The rows of a group lie close to one hidden flat surface of 13 dimensions, which may be shifted away from zero. Surfaces can cross.
Known rows, each followed by its group:
  1 -11 -25  -6   8  -1  13   1  -5 -27 -10   3  20 -29  13   3   8   3  24   2 -22 -> j_847
-12  25  13  10 -17 -19 -11  -7  16 -20   7 -27  11  33  -7 -13  29  -2 -20 -38   5 -> j_588
-27  20   4  29  20  10  -5  -3 -45  13 -17 -20  10  -6   2  -8  15   0 -25  -9   2 -> j_847
-22  -2  10  23  19 -17 -18  -1   6  -5   3   8 -13 -32  -5  15 -19  11   8  39 -13 -> j_350
 -1 -10 -30 -19  -5  14   8  15  -3   1 -32  18  30 -19 -16  -8   5 -10 -11   7  33 -> j_847
  8  -2   9 -15 -14 -23 -12   9  17 -13  -3  -7 -27  19 -41 -13  -5   1 -15 -22 -35 -> j_588
 -3  33  -3 -21 -14   8   6   6  -5  -2 -19 -14  18  14   7 -17  22   4 -16 -21   7 -> j_588
-11 -13 -13  10   3 -24   5   6 -35 -13 -23   8  12 -12  -8   7 -13   8  -8   8  -5 -> j_350
 -2 -18  -3 -24  -9   7 -13  13   7 -13  -1  15  31   9   5  -1  -7  -7 -13   7  12 -> j_588
 18  -3  -4 -24  -7  -1 -23   6   9  15  18  16 -24 -19   6  -7 -13 -34  53  20 -17 -> j_778
 14  -4  10 -10  -6   4   0  19  13  -6  19   6  -4   0   7 -12  -8  35  -1  17  19 -> j_847
-18   1  16  14  -9 -27 -27 -21  21 -10  13  -8   8   2 -13  13  10  -7   2  -6  -2 -> j_588
-14   9  14  20 -19 -49  11 -19  22   8  37  20 -12  -5   0  23 -26  26  38  14  10 -> j_847
-14  -6   1   5   2  -8   4 -10 -24  14 -22 -24  17   3  20  19  31  28   1  14  24 -> j_847
-20  21  -1  11  33  51  15  10 -37  14   1  -2  30 -27  45  -9  -2  -3 -14  10   1 -> j_588
 -3  -7   8 -19 -13  10 -16  -3 -29   9  -3  26  30 -13  -5  15 -26  33 -12  17  10 -> j_588
 19 -34 -14  32 -30  -6  17  -9   6  -4  23  21   8  -5   7  -1  -6  13  20 -25 -22 -> j_778
-35  -5  24  17  16  -8 -43 -10  -4  16  16  -5  -3 -10  -6  10  -2 -14   1  24  -9 -> j_588
 -1  42  20  -8  -9  29 -51 -26  44 -28  -7  42  -2  29 -11   3 -23  10  -4  17  -4 -> j_778
-38  -6  10  -8  27 -50  16  23 -19  -8  14 -15  22  -2 -21  11 -17 -24 -33  18  72 -> j_588
 43   2  13 -21  -7  34   0 -11   2   3  33 -10   6   5   2  -6  12  14  -1 -26  41 -> j_847
-20   3  -6   3  -2 -28  32 -43  21  -7  32  21  28  -3   6  42  -3   1  46  -1  36 -> j_847
 19 -39  -8 -11  -2  22 -36  -5  21 -38   6  25  36  20  31  12   6  -4  19  30  40 -> j_350
 -4   2   7  -2  -9 -28  34  -4  10  28  29 -37 -16  -2  21   3  30  11  36 -19 -12 -> j_778
 39  -5  -8  22 -11  23  -6 -31   6  22 -20  16 -13  -4 -42  12  -3 -23 -13 -15  52 -> j_778
 -4  21 -15   7   0  29   2 -23  16  29   9   2  -5 -22   0 -10  39   0  54  -1  20 -> j_778
  4 -38 -18 -24   8  35 -11 -17 -13   5   0  25  24   0  -9  14  10   5  20   9  12 -> j_350
 26 -27   3 -15 -24  35   0  16   8  24  47  32  10 -29 -10 -20 -16  32   7   1  26 -> j_778
  8   2  -8  10 -26 -19  15  43  22  15  -6  -5  -3  25  11 -29   2 -40 -21   1  62 -> j_588
 33 -19  -1  43 -19 -11 -30  -5  -9 -43 -12   2  17   2  38   8 -13 -10 -10   1 -12 -> j_350
 38 -35  12 -35  28  52 -10  22  24 -44  27  -2  24  -8  26  -3 -22 -19 -38   2  -9 -> j_350
  0  13   9   0   3  -9  10  22 -16 -23 -21 -30  -2  37   3 -15  -4 -18 -61 -34 -31 -> j_350
 15  -1  21 -32  18  -6 -17 -17  -9 -40  26 -28   5  33 -10  11  18  20  -3 -17  16 -> j_847
-27   9  28  29  -1  16 -41  -4 -12  43  14 -25   8 -21  12  -5  21  -6 -10   9   6 -> j_350
 -4  -1  13  21 -23   9 -10  18  -6  37  -5  14   2 -23  22  -5 -19  30 -14  30   0 -> j_588
-18   5  -1 -18  -5  -7  25 -15  20  25  25 -11  -3  -3   1   7  28  14  40  -9  -1 -> j_778
 -2  10  -4 -35  -2 -15  -9   3 -17 -22  -5 -11  19  14   0  -1  12 -14   5 -12   6 -> j_588
-16 -14  10  10  23  -9  -3 -29  27  -8  40  -5 -14  28 -26  12  18  -5  21  -7  22 -> j_350
-25   2  13 -21 -16 -10 -38  -1  32  -7  -8 -10   1  21 -26  -6  23   9 -10  -5 -33 -> j_588
  5  28  25  42 -17   7 -35 -21  33  -2  36 -25 -11   3  16 -19  26 -14  11 -32 -24 -> j_847
 37  -2  21  -5 -23  23   8  41  34   5  55 -19  11 -43  16 -40  -4   9 -27 -22  20 -> j_778
 28  18  21 -13  -5  15 -16 -15  21  17  11  -2 -32  10 -25   1 -11 -20  -9 -16   8 -> j_588
 26 -21  12   0   5  35   0  20 -15  -2  10  13   8 -19   3  -7 -32  31 -41   7   3 -> j_778
  1   7  10  17 -13 -62 -13 -15  -8 -26  -2 -10 -11  -5   2  23 -12  14  17   4 -27 -> j_847
-11  -7  10 -34  42  36   6  23  -9 -18  18 -16  19   3  16  -9   0  -2 -31   4   1 -> j_778
 10 -14  -3 -22   7 -35  41  -3  -7   2   1 -27 -11  -3  -1  25  -3 -17   7 -18 -27 -> j_778
-15 -11 -13 -37 -24  34   7  15  44  35 -31  26 -10  32 -19 -14  23  40  -3  18  -3 -> j_350
 27 -13  20  17   3  10  12   4  55 -36  29  -6   5 -33  -9   5 -26  19 -47 -16 -15 -> j_350
 -8  31   8  -4  12  48  -9 -29  10 -21   2 -11  42  -4  18   6  16 -12 -23 -29 -15 -> j_350
-35   4   5  17   9  -6  48 -22 -19  62  17  12 -26  -4 -28  18 -17  18   9 -13 -18 -> j_847
  0  37  35  35  38  27 -24 -36 -20   2  28 -21  -6 -13  22  15 -11 -31  -8 -10  -6 -> j_588
 -3  -3   9 -11  18  -3  -3 -13 -28   9 -16   5  14 -17  28  44 -23   5   6  44  17 -> j_847
 16 -12 -15 -10 -28 -34  -3  37 -27   1 -23  13  -7  23   0 -19 -18 -20  -7   9  20 -> j_350
 -3  20   1 -37 -10 -28  18  30  27 -14  20  -8  -1  -4   4 -19  -5  -1  11  -2  -1 -> j_778
  8   7   2 -11  13   5  11 -20  -5 -23  -3   6  20 -15  14  29 -15  17   1   6   1 -> j_847
 -6  11 -32 -23  -4  18  18  41  43  18 -37  29 -19 -38 -26 -32  -3  -7   7  31   3 -> j_778
 15   8  17 -34   1  23 -41  -2  -6  41  -3  14 -43  25   7   1 -14 -17  26  31 -14 -> j_350
-27  32  26  41  -9   0  -8 -39  -3  17 -29 -48   5  14   4  17  49  41 -31 -26 -21 -> j_847
 23  17  20 -29  23  17  17 -13 -19 -15  34 -21   1  -2  15  10 -12   9  -5 -27 -17 -> j_350
-11  21 -10 -25  46  68  29   6  -7  54  -5 -29  -1 -64  -3 -14  48  17  11  17  38 -> j_778

New rows, each followed by its group:
-33   9 -16   9  -4  16 -43  -4   8  11 -69  -3  43 -34  14  13  31 -34 -10  33   3 -> j_847
  2  -6  -1  -1  17   8   0   2 -29   2  17  14  10   1  -5   0 -20 -31  -7  -1  33 -> j_588
  6 -29  -5 -30   3  13  20   8  34 -14  32   1  -6   9 -31 -14   6  10  -5 -28 -22 -> j_588
 10   9   2  -5   8 -17 -28 -14 -35 -29 -27 -15  18   3 -10  18  -3 -32 -19  -8  17 -> j_847
  6  -1   1   0 -39   7  10  25  18   5  -8   6   6   5   6 -23   1  44 -25 -11 -20 -> j_588
 -6 -23  -3 -34  33   6  21 -16 -17  -4 -26   0   3  13  -2  44 -12  -5 -14  13 -18 -> j_847
 19   0  16 -29 -12  -3 -36   3   4  -3  17   0  -1  13 -24  -6  -1 -13  -2   2  49 -> j_847
 35  -5 -18 -60 -11 -13  14   9   4  13 -18  12 -22 -30 -17  12 -19  -7  34  14 -10 -> j_588
 -7  25 -33 -18   8   8  31   5  13 -22 -26  16  19 -24 -25 -11   7  -2   2  -5  24 -> j_778
 30 -22  -6 -31   2  21  18   0 -26  30  -3  25 -10 -44 -26  17 -30  26   8  15   5 -> j_778
  9  17   2  -7  -7  -5  18  40  30  26  -2 -22 -23 -62  15 -21  -6  -6   0  13 -28 -> j_778
 10   8   5 -51 -17  33 -21  21  -1  17 -30  13   4  -1   7  -9  -8  18 -16  19 -22 -> j_588
  5 -19  -7   0   5  17   6  14   8  19  11  15 -16 -15 -10 -11 -15  -9   4   7 -13 -> j_588
 -3 -12  -3 -41  10  12   5  19   3  -3  20  16   9 -15  -4  -5 -17  -8  10  11  -4 -> j_778
-38   0   0  -7  26 -23   4 -17   6 -31  34  -2   5  31 -31   1  12 -15  13 -20   2 -> j_847
 48  -6 -22 -51  21  20  47  32 -17 -32 -22 -11 -28  26  10 -19   3  36  -5  -4  -5 -> j_778
 16  37  25   6   6  22 -10  -8  41   8   0 -22 -25  -4   7  -2  -2 -25 -24 -10 -16 -> j_588
-21  30  18 -33  27 -42   4 -13 -25   2   2 -33 -11 -16 -36  23   1  -1   0  -1  13 -> j_588
-15  12  -6 -26   5  29  17  19  30  31 -14  -4   5 -24  13  -8  16  -4   1  20   5 -> j_588
 38   5  14 -45 -15  -6  20   0  10   1  11  -6   1 -25   4  21 -19  33   1   1   5 -> j_588
  0  -3   8  -4  14 -18 -30   2  -6  -6  19 -23 -17  12   9  -5  12 -48  22   1  -9 -> j_588
 -7 -25 -36 -10 -13 -41  -1  37 -22 -22   1   1  13  -1 -20 -37  27  -6  28   0  35 -> j_847
-26   5 -13 -11  -4   2  15  25  41 -12  -7  21  28 -14 -32 -17 -11 -19 -35  -1  28 -> j_778
 12  -8  30  56  -6 -32 -20  20  21 -16  15  -9 -38  11 -10 -12 -41 -22 -49  -8 -25 -> j_588
 -7   6  15  26  12 -19   3 -11   3 -26   5  -9   9   6  49  25 -12  13   4  22  -3 -> j_847
 -3  -3  13 -17   0  28 -15  -1  45 -13  14  -4   7  39  27  -3  25  19   2  13  14 -> j_350
-23  -4   9  -2 -16 -26   6  25  16   9  -4  23  -2   3 -15  -2 -33  21 -23  21  -5 -> j_778
-27   6  -3   0   8   9  12  -8  23  -2  12  12   3 -14  -8   1   2  18  10   0 -25 -> j_847
 -5 -24  -9  -1   5 -21 -29 -21 -34  13   2  27  -4  10 -23  20  -8 -19  40  25  37 -> j_350
 25   7   1 -19 -30   0  -4  15  21  14   6  13  -9  11  -2 -15 -11 -13   4  -1  25 -> j_350
-10 -15 -14  23  -7 -28  -4  23 -14 -13 -15   2   7   2   2 -12  -5 -19 -12   6   3 -> j_350
-16   9 -13  31   7  14  18  16 -38  11  -4  -6  27   6  15 -24  17  -9 -21  -8  63 -> j_847
  9 -22   7  -8  24  29  39  -8 -34  -6  17 -17   7  16  22  10  13  65 -10 -16 -15 -> j_778
 -3  15  -7 -17  28  -9  -6   1  -7 -45  11   4  12  15  29   3 -10 -38  24  13   9 -> j_350
 14 -24 -18 -18  24  23  23  18  -9  16  20 -19   4 -48  14 -11  14 -35  22  -7  -7 -> j_778
 15   0 -18 -12 -10  13  17 -18  22 -22   0  21  -5  18   3   3   5  22  30 -14 -30 -> j_778
 -7  -4 -19  40 -41 -19  17  -6  21 -18   6  37  29  -1 -19  -9  -9  25  -5 -23  16 -> j_778
 12   1  -3  37  -6 -21  -7 -15 -24 -15   9  -2   9 -15  -1   4 -12 -33   3 -25  -2 -> j_350
  2 -16 -21  42 -19   0   4  17   6 -29  -5  31  17  13  -1 -27  -8   8 -16  -8  14 -> j_778
 11  -5 -15  -5  11  17  28  -4  17  -5   3 -14  10 -15  -2   0  18 -22  -1 -26   0 -> j_778
-19  19  17  25  36  -7  36   6  -9   6  35 -42 -33  -7 -20 -21  11   7 -22 -36 -22 -> j_588
 40   7  -3 -20   1  13  69 -14  17 -13  27   9  10 -29 -19  16 -26  30 -14 -37  24 -> j_588
 26   6  23  -1   4  -4   8   5 -12   1  23 -35  -8 -10  21   1  -2   7 -14 -13   4 -> j_778
 25 -32 -13  -6  19  -8  19  16 -33 -18   4 -10   2  10  42   7  -6 -10  13  13  13 -> j_847
  3   1  11   7  34 -17  45 -15 -29 -31   5  -4  -4  30   3  34 -40   9 -31 -14  -9 -> j_847
  5  18  21 -50  30  48 -47   3   0  20  20  10  -9  -3 -10  -7  -6 -24  10  35  41 -> j_778
 38  21  28 -13 -23 -30 -11  12 -14   6   8  -6 -30  15  -1   0 -38  -2 -14   1  14 -> j_350
 24 -12  -4 -14 -10 -14  -1  -8 -16  -2  -4 -16   9  12  -1  12  17  -6   8 -11  36 -> j_847
 -7  -3   8  -3 -18  -4 -14  35  25  46 -11  -1 -21  -1   9 -15   3 -16  -3  34  21 -> j_588
 54  30   0 -55  -6  20 -10 -13 -18 -47  -8  10  16  52  36   7 -23 -37   0 -21   5 -> j_350
-17   6  -6  -8  -2  -4 -21 -15 -46  31 -11  28 -11   0 -52   2 -11  -7  11   4  13 -> j_588
 34 -33   3  24  -3   1 -10  -6  27 -48  17  -2   5  16  24   7  -3   4  -8  -8 -11 -> j_350
-25 -33  23  30  31  -7 -40 -10  19 -15  25 -14 -15  29   6  12  19   0   5  30   7 -> j_350
 -1   4  -4  -1 -22  13 -26  10  31  28  -3  23  -9 -33 -21 -15 -10 -23  10  11 -14 -> j_847
-10  36 -11 -16  11 -11  24  25  -3   9  -1 -27 -15 -29  22 -26  28   9  40  13   4 -> j_778
-10  34   1  21  -1   0 -27 -37  -5 -12  -8  -5  15 -54   1  14   6  -2  21 -11 -53 -> j_847
 25 -27 -20 -23   5  10  37  50  39  -2   9  -6 -17  -4  21 -29  -1 -36   1   1  -2 -> j_588
 -6 -36   4   1   2  34 -17  28  38 -30  25   0  19  26  25 -28   7 -14 -30 -10 -36 -> j_588
  7 -13   8 -15  -5 -19   3  -6 -13  20  -3  -6 -19   8 -20  15  -4  13   1   0  -1 -> j_847
  0   0  11  21  -6 -19  14  25  33  -2   8 -34  -1   4   4 -17   7 -34 -41 -20  18 -> j_778
